The first 6 rows are patterns. Each new row is the sum of 2 different patterns, raised or lowered, with some noise. Before adding, each is slid sideways (what falls off one end comes back at the other) and multiplied by a number that may be negative. Names go in the order of the patterns.
In the rows, zero is written as 128.
Known rows, each followed by the names of its patterns:
[144 128 123 123  73  82  81 136 128 120 151 114 117 102 151 117 121  85
 119 142 138 136 142 161 152 183 153 123 118 129 133 117 118 126 174 117
 107 117]	teduz
[130 125 122 128 162 125 147 114 108 129 161 132 152 159 105 135 143 121
 126 138 123 156 183 127 111 114 130 122 114 131 133 133 122 122 113 133
  99 164]	Vem
[159 123 119 116 110 126 161 132 107 106 103 136 119 157 135 139 151 133
 173 119 117 127 105 125 181 127 118 127 119 148 121 178 105 127  80 115
 156 183]	Vogir
[132 127 131 127 126 120 136 129 118 169 136 133 129 121 124 124 179 138
 183 123 128 161 107  99 133 126 124 129 130 141 132 183 128 114 148 135
 156 120]	nup
[135  73 102 134 141 158 121 109 181 123 131 118 137 117 131 119  88 148
 135 128 131 127 131 116 142 128 126 138 128 169 128 106 120  99 123 125
 138 114]	lago
[118 180 115 111 137  75 171 105 100 112 152 103 171 130 129 133 104 117
 145 126 111 176 113 123 127 118 132  92 111 142 124 143 134 103 121 113
 106 130]	lida

New rows. What belongs after each?
[134 142 203 137 171 159 147 165 147 216 137 165 105 134 179 218 183 166
 167 133 147 163 177 158 147 135 150 195 150 165 154 165 169 154 192 152
 149 153]	Vem Vogir
[126 122 187 127 177 128 120 160  75 105 157 136 157 138 132 131 149 171
 182 144 143 122 126 132 152  79 135 127 138 113 148 129 133 205 120 129
 131 121]	nup lago
[159 126 129 172 115 121 162 150 132 135 128 110 100 134 128 138 100 144
 147 165 138 149 123 125  95 129 167 148 132 135 144 159 173 171 137 137
 152 144]	teduz Vogir
[122 119 106 141 124 146 141 136 156 102 101 122 103 122 122 131 110 123
 148 140 113 118 114 126 105 101 103  89 102 118 116 120 115 115 142 123
  95 121]	teduz nup
[133 114 111 120 133 143 158 122 135  89 162 149 110 138 137  94 166 165
 137 160 145 101 153 148 113 166 130 124 158 179 134  91 105 147 126 129
 141 121]	Vem lida
[ 79 102 126  99  86  56  82 122 103 142 111 110 110 115 128 134 112  98
  74  78 145 114  57 105  93 121  90 146  81 109  92  77 118 143 122  97
  92 103]	Vogir lago
[136 130 131 124 143 121 148 158 137 135 139 150 131 143 156 130 166 148
 137 163 137 109 143 141 128 134 139 141 150 193 136 120 138 139 147 124
 141 139]	Vem nup
[124 131 107 122 131 129 112  97 132 135 138 115 140  62 114  76 126 134
  98 134 150 126 104 135 126 121 116 117  93 131 129 108 112  99 143 124
 131 133]	nup lida
[181 186 127 132 192 131 156 136 205 134 139 153  75 211 143 133 143 173
 136 178 169 156 158 145 145 208 152 120 187 115 147 151 157 144 133  91
 141 157]	lago lida
[131 106 114 110 114 131 148 135 139 119 122  73 126 164 119 195  81 136
 160 120  83 142  81 114 119 113 147 131 140 120 122  91 136 140 115 128
 113 148]	nup lida
[144 185 153 162 132 148 167 177 168 131 152 210 170 165 161 180 157 164
 156 141 181 180 164 183 145 168 158 178 164 143 173 155 202 178 149 142
 142 147]	Vem lago
[104 102  98  39  87  46 107 106  73  92 114  82  83 112  93  86  90  96
  52  99  88  53  92  89 109  90  97 100  97  94 101  94  98 111  63 106
  73  94]	Vem nup
[141  63 112 157  95  70  82  43 112 133 112 113  97  68  85 109  70 113
  84  81  84  95 125 129  86 105  96  91 152  93  99 117  76 101  80 104
 104  85]	Vogir lida
[123 135 129 157 152 157 157 148 152 134 165 122 150 147 158 182 166 158
 154 180 160 221 184 149 140 136 161 163 115 156 174 156 138 157 161 161
 179 138]	teduz lago
[152 122  94 119 125 124 111 129 130 135 118 120 123 102  99 150 128 129
 124 128 119 117 102 118 111 107 165 150 140 151 108 134 135 112 121  98
 124 158]	Vem nup
[137 140 128 147 153 118 144 148 151 136 174 150 152 167 130 139 144 176
 151 175 149 138 163 135 124 145 123 141 158 149 167 149 177 140 146 154
 176 174]	nup lago
[133 150 147 137 170 165 127 135 148 120 127 132 125 162 129 114 139 171
 129 119 119  95  94  92 139 133 128 142 116 116 115 130 142 126  99 121
 141 154]	teduz Vem
[242 157 174 176 166 175 131 156 136 172 197 162 147 143 169 152 176 164
 218 166 169 172 130 221 120 145 156 193 158 213 181 128 168 105 169 188
 144 178]	nup lida
[117 168 173 141 156 155 155 148 139 141 111 138 182 137 147 126 160 167
 153 158 146 142 159 162 155 173 134 135 154 160 157 154 161 108 158 135
 155 143]	Vem nup
[251 161 146 179 164 203 152 209 146 168 124 152 181 214 192 151 190 160
 153 166 186 165 143 188 151 216 152 189 198 155 160 174 199 153 157 165
 155 167]	Vogir nup
[138 174  94 130 142 142 142 136 132 140 164 117 124 127 134 134 126 165
 129 135 135 123 131  97 159 155 168 153 135 152 113 127 128 173 153 129
 124 117]	nup lago
[126 167 146 143 136 193 147 176 154 147 150 137 182 166 188 142 173 166
 137 130 150 150 133 143 157 159 162 192 140 139 159 144 174 142 178 145
 145 153]	nup lida
[200 180 141 144 116 137 162 184 171 137 134 121 165 141 207 173 158 163
 136 195 154 110 154 127 154 194 157 141 156 165 159 141 197 129 151 110
 147 164]	Vogir lago
[118 107  98 121 184  98 177 114 127 148 107  92 130 144 104 116 121 131
 124 171 131  99 140 128 142 114 100 120 137 126 136 116 127 116 121 156
 164 142]	nup lago
[132 131 135 129 162 124 142 130 101 111 150 119 106 112 111 152 109 137
  98 126  89 109 132 120 113  89 118 107 101 129 129 113  89 115  97 116
  91 130]	teduz Vogir
[159 101 109 112 167 105 153 112 118 126  89 100 131 138  94 148  97 119
 115 103 115  54  76 104 113 128 120 106  99  96  81 130 101 159  79  93
 129  74]	teduz lida
[111 124 114 132 128  99 132 130 126 140 156  97 157 131 128 153 104 115
  97 141 126 160 136 114  91 138 130 127 142 142 143 101 128 141 142 143
 119 128]	Vogir nup
[148 122 123 150  92  97  99 108 103 100 110  95 119 156 110 114 125  84
 133 111 112 117 101 115  81 119 119 140 110 127  84  97 117 110 116 119
 148 100]	Vogir nup
[100  87 111 105  56  97  87 124  92 110 105 114 137  89  84  78 104 112
 108 115  96 111 103  93 101  72 110 131 109 144  91 106  96 122  99 137
 126  93]	Vem lago
[127 129 127 112 145 103 117  83 131 135 107 106 110 129 135 160 135 154
  96 101 139  97 120 131 143  93 130 105 120 129 115 117 109 113 100  98
  71  94]	teduz Vem
[110 167 100  61 126  75 158  78  85  97 137 129 187 149 104 114  93  83
 139 117 116 139 105 112 142 110 102  70  87 114  80 106  73  69 108 104
  89 109]	teduz lida
[119 121 122  95 136 146 197 141 135 164 117 186 102 139 154 178 123 183
 155 157 194 165 177 157 149 143 170 149 154 166 128 162 127 169 168 139
 155 150]	teduz lida
[152 127 112  92 148 146 113 168  97 151 176 162 134 140  96 130 117 133
 153 152 103 137 145 115 146 125 123 130 118 141 127  87 117 121 129 148
 131 146]	teduz lida
[118 119  86 139 125 191  95 118 136 114 165  94  92 103 135  77 143  82
 107 133 111 114 135 131 116 168  76 127 139 124 115  92 114 140 166 172
 167  95]	teduz lida
[ 99 111  76  70  62  54 106  79  99  97  98  99  95 106  52  83  97  79
  86 129  93  79  84  80 107  88 131  69 103  36  78 109 126 113  65  82
  70  84]	Vem Vogir
[124 143 133 114 152 101 133 133 131 134 131  89 117 132 120 134 127  83
 101 105 101 133 122 139 122 115 130 145 113 120  93 116 145 136 138 144
 140 144]	teduz lida
[136 166 166  95 133 137 111 134 134 163 149 171 140  81 154 120 110 112
 154 122 170 131 129 125 121 102 178 132 123 163 125 161 130 143 125  92
 124 172]	Vem lida
[ 97 123 156 104  81 112 110  98  92 102 105 104 124 103 121 105  76 155
  93  84  99  98 133 100 123  97  86 134 131 100 136 134  96 104 118  95
 104 112]	Vem nup
[147 132  97 155 149 107 166 143 133 136 141 124 172 178 120 145 150 139
 150 124 121 136 158 158 135 150 118 146 163 152 179 156 159 135 180 115
 198 170]	Vem lago
[ 78  52  76  75  87  68  90  28  58  91  63 100  71  63 127  75  83  37
  80  35  86  74  24 107 103  75  82  82  81  67  83  76  42  89  86  99
  75  44]	nup lago
[121 105  68 121 114 166 112  89 130  42 169  96 116 109 126  62 142 122
 123 128 104 107 117 114 111 173 117 111 122  93 118  76  88 128  89 137
 128  95]	Vogir lida
[124 167 120 132 143 124 136 112 138 111 119 130  96 136  95 131 164 139
 132 135 140 121 148 113 189 129 135 116 122 142 135  50 119 130 146 126
 152 127]	Vogir lago
[125 118 125 108 145 134 172 161 142  99 131 139 132 185 131 188  91 152
 164 153 120 117  93 108 142 143 155 153 184 109 121 169 158 178 123 145
 114 134]	Vogir nup
[149  96 140 135 142 136 133 133  93 120 108 136 140 129 179 127 111 113
 123 124 126 119 117 149  96 116 146 160 171 159 133 173 123 136 127 134
 119 135]	teduz lago
[152 131 114 104 137 126  95 108 104 141 120 104 113 136 111 113  75  86
  92  76 153  87 122 147 112  90 109 100 103 107  78 120 130 108 118 132
 103 138]	teduz lida
[ 78 100 120 122 128 118  96 107 128  93 101 101 144  96  95 125  54 158
  54  70 104 146 111 151 104 149 116  92  94 137 103 100 150  75 122 115
 104 120]	lago lida
[157 152 166 141 129 111 129  95 119 158 165 152 142 158 151 154  91 177
 170 160 133 149 172 154 211 189 185 143 166 159 140 179 148 181 137 157
 158 198]	teduz Vem
[126 124  76 107 110 111 150 112 104 150 118 119 118 113  89 123 125 108
 129 127 128 120 117 121 118 130 130 119 141 102 142 124 112 117  90 122
 112 134]	Vem lago
